The rows of a group lie close to one hidden flat surface of 13 dimensions, which may be shifted away from zero. Surfaces can cross.
(in the rows, 128 means zero)
Some rows, each with its group after it:
[134 174  92  78  98 141 130 124 126 133 121  66 128 151 175 137  92 159
 124 106 200 175]  (2)
[117 148 168  96 121 131 143 146 122 223 149 144 133 126 165 137 112 119
  82 156 143  69]  (4)
[ 98 133 135 155 178  92 104 104  85  87 141 167 136 137 162 153 141 100
  82 166  98 136]  (4)
[144 129 122 131 147 109 111 140 124 154 132 136 147  84 141 156  97 142
 115 127 174 125]  (3)
[ 84  89  95 196 155 127 172 151 101 146 100 109 114 121  68 170 158 155
 112 162  89 151]  (3)
[ 97 141 126 147 149 185 123 171 148 115  90  84 138  88 111  93 115 210
 113 152 138 142]  (0)
[124 173 148 128  93 123 163  77 191 121 178  86 121 113 165 109 151 157
 120 119 146 126]  (2)
[143 101 116 138 168 116 119 188 120  78 160 122 142 106  51 149 119 183
 159 101 143 143]  (3)
[123 154 138 128 138  78  66 145  76 134 145 161 150 109 137 155 119  95
  81 124  89 114]  (4)
[143 143 102 126 156 164 131 138 162 164 147 167 153 150 189 101 117 203
 145 174 111 131]  (4)
[124 113 129 129 138  98 168  89 144 143 165 128 117 137 146 192 134 143
 143 131 161 143]  (3)
[127 121 157 123 148 141 114 148 125  95 168 155 141 115 127 111 165 145
 131 143 147 118]  (3)
[136 155  81  97  92 149  63 154 153 189 119 114 126 114 161 125 124 124
 114  88  70 146]  (4)
[113  72 127 107 131 123 105 155 165  75 193 104 149 120  85  91 205 124
 145 132 107 153]  (4)
[130 128 126 127 122 131 127 134 135 116 136 120 126 121 125 118 153 123
 136 133 151 132]  (2)
[140 134 118 125 109 174  89 124 109 127 107 124 147 115 182  99 164 113
 118 136 139 129]  (2)
[119 101 127 111 150 127 141 123  67 113 165 205 152 122 165 115 157 149
 125 175 196 174]  (3)
[135 159 131 123 129 177 125 161 125 108 118 134  81 150 143 109 176 102
 126 135 178 110]  (0)
[122 146 135 166 112 135 101 135 101 123  54 114 163 128  94  86  83 157
 146 144  60 126]  (2)
[147 146 161 132 127 111  71 141 104 124  93 116 156 136 131 132 106  93
 137 142 127  81]  (1)
[ 85  81 130 102 161 120 128 140 158  74 142  98 132 110  97 107 113 126
 103 134 137 165]  (4)
[134 135 104 144 143 136 114 144 128 142 102 163 128 107 130 122 113 158
 147 142 135 154]  (0)
[125 144 140 126 142 111 100 174 132 120 136 113 132  88  95 139 111 146
 120 117 158 121]  (3)
[133 152 105 151 120  92 137 142 153 100 176  80 130 153 100 103 191  97
 113 138 105 116]  (0)
[155 147 120 145 114 122 114 134  88 116 122  59 126 118 112 184 135  91
  98  67 141  90]  (1)
[156  90  74 126 172 136  88 204 125 136 144 131 165 111 122  89 164  85
  91 164 148 112]  (1)
[128 150 104 115 151 142  60 189 157 139  98 170 115 100 129  78  96 117
 108 130  95 134]  (4)
[ 96 116 101 149 156 133 165 119  80 140 119 178 109 133 165 134 155 117
  81 185 155 162]  (3)
[108 135  91 145 133 106 132 117 110 125 127 108 126 114 129 153 116 131
  89 115 104 164]  (0)
[106 128 124 132 111 103 129 121 124 157 147 110 134 102 122 164 137 148
 117 123 109 147]  (2)
[116 103  93  72 148 189 148 111 160  54 165 113  96 164 171 102 154 136
 113  94 143 186]  (4)
[118 151 120 154  92 120 123  98 133 147  89 122 124 138 139 129 136 138
 157 141  93 149]  (1)
[133 165 132 132 157 125 132  98 125 117 108 164 113 146 177 111  66 100
  81 129 111 102]  (2)
[ 87 137 148 151 124 113 141 114 163 121 137  86 130 148 111 132 149 165
 141 161  81 131]  (0)
[ 98 114 142 156 158 168 138 153 139 124 108  81 171  76 128  86 122 185
  86 183 154 117]  (0)
[126 143 103 132 151 159 154 167 147 128  69 102  95 172 108  82  90 108
 107 151 134 109]  (1)
[128 137 118 125 131  98 101 145 102 155 133 117 124 125 130 185 135 104
 117 124 141 123]  (4)
[128  99  76 128 134 163 146 150 132 125  90 101 102 106  97 155 113 174
 159  96 170 190]  (2)
[123 158 127 133  87 161 141 130 160 162 159  92 100 138 133 135 186 137
 116  95  70 105]  (4)
[122 160 124 138 182 117 102 166 119  66 130 114 110 105 101 169  84 176
 116 104 167 144]  (3)
[163 149 117 109 146 113 136 167 149 112 141 106 108 161  96 131 101 111
 144 104 174 105]  (3)
[116 156  92 124 138  79 113 121 112 158 150 139 145 148 155 147  96 123
  83 134  68 146]  (0)
[146 158  90 134 118 171 129 136 141 145  99 115 111 134 162 115 137 145
 134 130 163 142]  (2)
[127 103 163 131 142 125 162 128 114 116 153 153 154  92 105 116 116 173
 140 146 186 126]  (0)
[124 127 111 114 173 152 148 184 150 136 166 130 120 190 119 118 148 173
 139 167 119 118]  (4)
[152 127  98  99 130  95 136 156 144 143 163  92 134 151 108 120 104  80
  96 100 123 101]  (3)
[131 130 124 135 135  96 177  76 139  83 144  52 125 179 108 181  81 136
 129  77 101 120]  (0)
[115 105 155 149 125 109 181 100 139  77 122 111  87 139  57 158 131 137
 179 107 147 142]  (2)
[131 102 123 113 135 130 103 199 109 180 100 125 145 106  78 139  89 134
 132 124 134 113]  (1)
[137 114 119 141 152 131 152 118 138 125 139 126 139 118 138 134 133 142
 129 143 163 125]  (3)
[154 111  66 123 114 160 122 163 110 162 123 116 119 132 136 112 182  70
  98 117 132 126]  (1)
[148 167  78 165 152 178 133 118 157  49 132 175  86 121 129 109 127 207
 156  71  76 186]  (4)
[123 139 120 118 128 104 137 162 134 103 151  90 134 103  76 121 105 163
 127 105 166 151]  (3)
[125 114 109 116 155 165 146 156 132 145 115 122 101 149 145 121 143  95
  93 146 163 109]  (1)
[131 125  88 121 121 126  99 147 120 147 106 186  82 124 116 166 132 130
 175  96 119 189]  (0)
[135 122 129 141 131 163  81 171 117 144 104 161 109 133 118 115 170  93
 132 130  74  97]  (1)
[140 107 106 143 147 107 155 156 142 124 140 102 136 140  71 135 117 145
 149 126 131 123]  (3)
[ 80 136  97  79  97 104  67 161  98  80 120  50 167 160 102  68 128  95
  79 129  62 190]  (1)
[194 118  80 129 134 142 168  98 154  88 143 139 126 103 131 100  91 132
 141  56 174 142]  (0)
[142 144 136 144 139 100 102 123 116 146 139 163 168 108 148 129 108 145
 129 146 111 114]  (1)
[154 153 107 135 139 132  39 163 134  98 132 183 132 103 140  82 160  98
 127 123  86 132]  (4)
[114  92 122 120 120 113 139 134 127 155 148 131 132 109  96 182 135 189
 181 119 135 177]  (1)
[103 162  78 159 122  88 119 138  82 125 127 130 111 106 112 161 141 130
  85 118 107 189]  (0)
[150 135 100 162 150 141 110 116 181 111 120 114 134  79 158  96 131 110
  93 126 126 114]  (2)
[111 119 127 130 132 174 139 111 130  77  99 103  99 136 139 118 146 119
 120 121 150 150]  (2)
[105  91 113 103 134 122 100 149 121 151  96  82 149 119 128 164 116 137
 143 160 189 166]  (1)
[104 114  98 171 126 129  73 161 176 119 112 103 140  37  96  95 165 153
 119 138  83 166]  (4)
[126 110 126 151 132 111 151 171 120 180 104 111 125 118  66 132 111 109
 117 140 120  92]  (1)
[118 192  58 157 127 144 130 109 146 111 112 128 108  99 162 105  93 178
  79  96  85 194]  (0)
[108 120 107 171 159 116 106 102 143  67 113 142 112 106 127 134 133 140
 127 131  87 173]  (4)
[ 91  94 103 141 112 197 183 167 117 159  52 127  72 121  76 100 148 144
 132 143 148 166]  (2)
[ 93 113 133 100 137 139 149 128 115 109  99 117 103 153 126 115 108 106
 107 146 164 153]  (2)
[ 91  86 109 181 149 114 171 147 144 128 140 104 125 111  57 142 160 172
 127 149  70 147]  (3)
[124 129 124 130 133 111 151 139  92 162 119 122 143 161 119 141 115 119
 116 158 134 112]  (3)
[120 150 114 153 133 100 127 122 105 123 132  88 160 128 137 135 123 134
  88 148 112 127]  (0)
[168 152 107 142 112 146 135 127  97 130  57 127 104 153 134 123 106  81
 143 116 174 113]  (2)
[118 132 109 143 134 119 126 149 118  87 119  54 112 155  92 149 156  92
 109 116 130 121]  (0)
[169 159 139 134 148 103  40 128 103  56 156  75 206  88 160 128 126 111
  93 112 158  89]  (1)
[149 125 108 145 140 122 105 148 106  86 159 132 114 161  98 170 184 118
 158  93  86 126]  (1)
[ 83 154 149 136  95 154 147  87 123 137 127 105 112 122 166 119 158 127
  77 129  97 132]  (2)

New rows, each followed by its group:
[ 88 118 113 124 174 146 104 210 129 151 107  90 109 162 105 138 148 105
  81 179 112 102]  (0)
[109 138 130 134 145 123 108 138 133 124 133 166 130  89 120 111 101 157
 104 124  86 144]  (4)
[139 141 110 130  85 158 149 180 113 184 126 131 109 118 111  84 198 110
 123 141 164 120]  (2)
[118 154 125 121  98 106  90 125 106 129  94 112 151 151 128 102 110 113
 128 138  81 142]  (1)
[ 93 189 116 141 145 123 161 139 133 117 101  99  98 166 114 110  63 156
  74 127  85 135]  (2)
[112 106 129 121 118 136 122 117 136 125 164 116 125 102 148 152 195 128
 128 129 156 151]  (2)
[105 123 130 130 149 161 129 137 139 152  88 113 104 136 163 122 142  94
  93 177 157 110]  (1)
[179 170  98 157 115 147 137 132  94 125 106 129 124 119 146 129 139 131
 137 110 193 123]  (0)
[148 146  98 135 153 127  90 155 131 104  73 111 144 188 146  66 121  75
 131 188 138 117]  (1)
[140 135  94 144 138 136 109 176 126 113  94 107 121 150  82 112 119 123
 138 117  96 128]  (1)
[126 115 115 131 160 120  89 158 127  61  98  90 143 139 106 100 128  94
 118 150 148 136]  (2)
[100 158 137 117 120 182 115 101 144  63 136  79 124 147 180 107 166 167
 117 128 127 156]  (2)
[ 91 125 143 113 166 124 119 187 112 111 134 178  99 137  92 115 128 138
 123 160 139 145]  (0)
[135 112  96 147 154 108  82 149 109 137 109  69 166  93 145 171 136 110
 106 156 189 127]  (1)
[168 135 104 138  48 135  88 122 122 161  46  98 136 154 124 103 156  80
 212 132 129 135]  (1)
[140  78 108 167  99 161 126 104 181 111 103  75 141  37 108 114 165 160
 164 101 145 159]  (2)
[116 124 127 120  83 149 142 152  78 163 106 124 117 119 109 104 158  99
 106 126 146 132]  (2)
[168  96  46  92 143 122 149 187 137 136 120 137 141 191  91  79 108 129
 185 147 163 175]  (1)
[163 123  74 124 143 142 170 142 141 127 161 160 107 147 126  94 132 107
 106  99 115 126]  (3)
[120 145 113 155 139 127  93 137 166 127 119  88 135 161 144 111 163 107
 118 169  69 108]  (4)
[163 137 123 163 142 124  95 145 118 136 113 135 142 118 132 140 142 105
 135 136 123  86]  (1)
[134 139 110 100 133 129 125 148 120 108 151 149 135 165 125  78 122 123
 110 121  91 138]  (1)
[121 176  87 134 103 192 173  92 132 159 163 116  93 144 193 170 156 203
  99  78  75 156]  (4)
[145 120 139 128 111 149 107 137 109 148 121 137 108 128 124 173 166 107
 158 102 123 107]  (1)
[149  88  97 101 115 144 158 117 109 126 130 119  92 104 127 176 144  98
 138  72 232 166]  (2)
[138 129  61 161  96 151 105 158 121 186  64  91 123  89 111 156 130 154
 141 105 115 167]  (1)
[118 164 151 158 142  94 142 119 111 129 132  73 119 152 133 184 132 102
  92 147 149  78]  (4)
[120 191 179 111 139  89 121 138 146 118 155 135  76 186 114 197 102 137
 166 111 135  91]  (3)
[107 147 141 138 145 115 127 118 138 115  91 137  68 148 122 154  97  84
 109 117 102 117]  (4)
[161 166 123 147 157 141 119 147 140  72 155 129 125 159 137 107 154 136
 138 133 142  98]  (4)
[129 130 128 133 135 139 117 115 154 117 144 139 137 118 154 105 147 138
 126 138 111 130]  (4)
[171 133 131 160 130  81 158 146 120 156 178 123 181 140 110 119 162 131
 147 173 157  71]  (0)
[181 154  53 209 143 125 104 146  94 191  73 158  98 102 127 210 119 118
 128  87  83 111]  (2)
[124 111 122 134 136  80 128 114 105 114 140  94 158 133 111 158 115 109
 111 127 118 128]  (0)
[104 128 126 167 119 117 150  98 171 109  88  58 111 116 110 132 134 120
 129 141 135 137]  (2)
[ 89  90  99 117 125 163 153 145 126 195 130 133  93  97 128 172 154 161
 107 122 125 172]  (1)
[101 114 125  97 152 132 115 148 142 159 125 163 128 109 143 114  83 140
  97 144 122 148]  (4)
[138 122 146  95 135 138 165 145 154 141 190 134 143 174 122 113 132 175
 154 138 125 102]  (4)
[111 101 101 119 136 148  84 170 124 140 140 120 149  91 125 116 163 133
  99 131 108 153]  (1)
[104 159 130 112 131 119 148 125 144 104 165 135  96 156 129 119 128 144
 108 113 104 144]  (0)
[146 128 102 120 128 130 118 130 110 142 166 141 137 125 157 169 156 154
 136 111 147 150]  (4)
[163 152 103 143 121 142 106 129 154 149 137 121 147 108 163 130 146 159
 154 131 144 126]  (4)
[118 149 136 107 139 119 145  89 135  76 160  66 149 128 171 130 109 139
  84 127 190 138]  (1)
[130 130 106 135  89 133 109 163 164 187 170  99 149 107 103 137 184 181
 155 114  62 130]  (4)
[110 114 132 105 153 114 115 157 146  97 149 188 104 131  98 102 131 127
 146 137 123 164]  (0)
[ 99 109 131 136 124  96 118  91 117 119 131 105 166 103 136 139 121 133
 108 142 103 155]  (0)
[ 98  97  84 134 136 137 125 147 160 149 132  86 124 105 121 158 154 167
 130 141 122 177]  (4)
[162  91 127  86 111 125 124 150 162 174 184 134 165 125 120 120 141 139
 167 116 131 108]  (0)
[ 91 129 196 106 155 105 113 130 100 121 130 139 121 158 124 171  98 115
 114 147 118  95]  (1)
[111 166  93 180 143  93 171 125 124 154 100 163 100 182 107 133  99 140
 123 162  51 137]  (1)
[107 194 137 146 146 140 124 179  74 123 192 146 130  95 127 121 150 167
  27 111  86 100]  (4)
[140 143 144 114 119 137 141 130 155 152 144 114 125 132 139 127 124 135
 128 126 142  97]  (4)
[ 94 119 189 109  78 136 169  94 159 101 200  96 113  98 147  53 252  51
  65 152 169  95]  (2)
[133 150 152  77 132  69 122 157 117  90 182 123 137 141  85 157  93 168
 172 108 207 153]  (3)
[143 141 118 156 114 179 114 135 112 107  94 122 115 124 133 103 171 125
 135 123 121 122]  (2)
[110 145 143  99 153 122 131 151  98 116 162 165 126 110 118 132  71 158
  78  99 119 135]  (4)
[152 164  98 147 108  73 146 180  88 118 181  95 116 147  54 160 179 119
 137  98 146 126]  (0)
[139 126 114 135 143 115 137 159 133 167 110 147 122 121 120 114 121 103
 128 164 170 114]  (3)
[ 71 144 154 140 154 112 138 172 135 137 134 117 127 149  85 139 109 208
 131 181  87 133]  (0)
[135 140 114 119 160 108 124 135 144 112 144 110 165 189 137 126  84 165
 144 151  99 122]  (4)
[126 112 162 113 136 148 157 133 127 166 143 127 140 135 140 151 123 160
 137 143 160  91]  (0)
[115  98 126 111  89 170 143  97  91 178  96 149 127  71 160 116 119 107
  81 101 138 148]  (2)
[126 145 119 133 120 163 147 127 158 166 128 179  95 116 157 122 142 177
 156 138 133 150]  (0)
[155 117 117 164 136 111  84 106 111 115  95 135 147 113 130 176 119 121
 165 116 110 128]  (2)
[169 121  59 123 172 172 101 191 147 115 135 148 117 115 139 114 146 143
 135 119 183 151]  (2)
[133 133  99 141 137 169 127  87 167 105 123 157 103 143 188 118 152 141
 142 127 103 159]  (4)
[145  96  84 164 159  86 136 173 122 145 114 108 142 141  72 158 137 118
 155 164 148 130]  (1)
[150 165  94 147 150 155 111 131 116 127 103 104 124 119 172 149 104 129
  82 111 150 114]  (1)
[135 120 101 109 134  93 162 153 149 158 155 129 123  86 100 113  89 112
  88 112 170 136]  (2)
[130 132 144 142 142 144 122 125 124 100  99 128 142 124 131 113 112 151
 145 147 155 129]  (0)
[167 142 126 172 142  91 107 136 132 100 108 130 152 166 108  98 140  91
 166 170 118  86]  (1)
[137 158 118 144 115 142 140  92 130 141 125  99  83 160 177 184 176  97
 118 112 141 111]  (4)
[111 107 123 141 118 126 137 115 173 136 130 102 134  80 125 105 148 134
 120 143 139 142]  (2)
[148 163 126 138 141 127 120 123 164 132  85 137  96 164 142 133  82 118
 153 128 120 101]  (4)
[151 129 202 125 134 131  87 136 128 148 126 154 167  90 145  99 118 100
 121 152 149  39]  (1)
[143 157 184 149  76  98 127  93 153 130 119 127  95  75  84 145 105 101
 149  55 109  89]  (4)
[108 165  89 136 114 131 142 160 123  81 122  32 107 153  67 160 123 199
 147  83 128 183]  (2)
[132 165 123 125 130 122  71 150 134 130 120 139 162 143 157  80 125 137
 130 171  97 126]  (0)
[130 144 130 117 148 104 126 131 110 118 161 189 125  90 138 150 103 179
 137 120 190 171]  (3)
[136  82 104 129 151 115 140 173 138 116 160 124 119 112  72 141 163 126
 150 127 176 145]  (3)
[ 54 100 147  99  90 112 169 140 117 137 169  83 115 135  70 170 173 200
 160 133 139 200]  (2)
[110 119 101 134 140 129 127 161 123 125 109 101 110 150  92 149 131 133
 132 128 104 147]  (1)
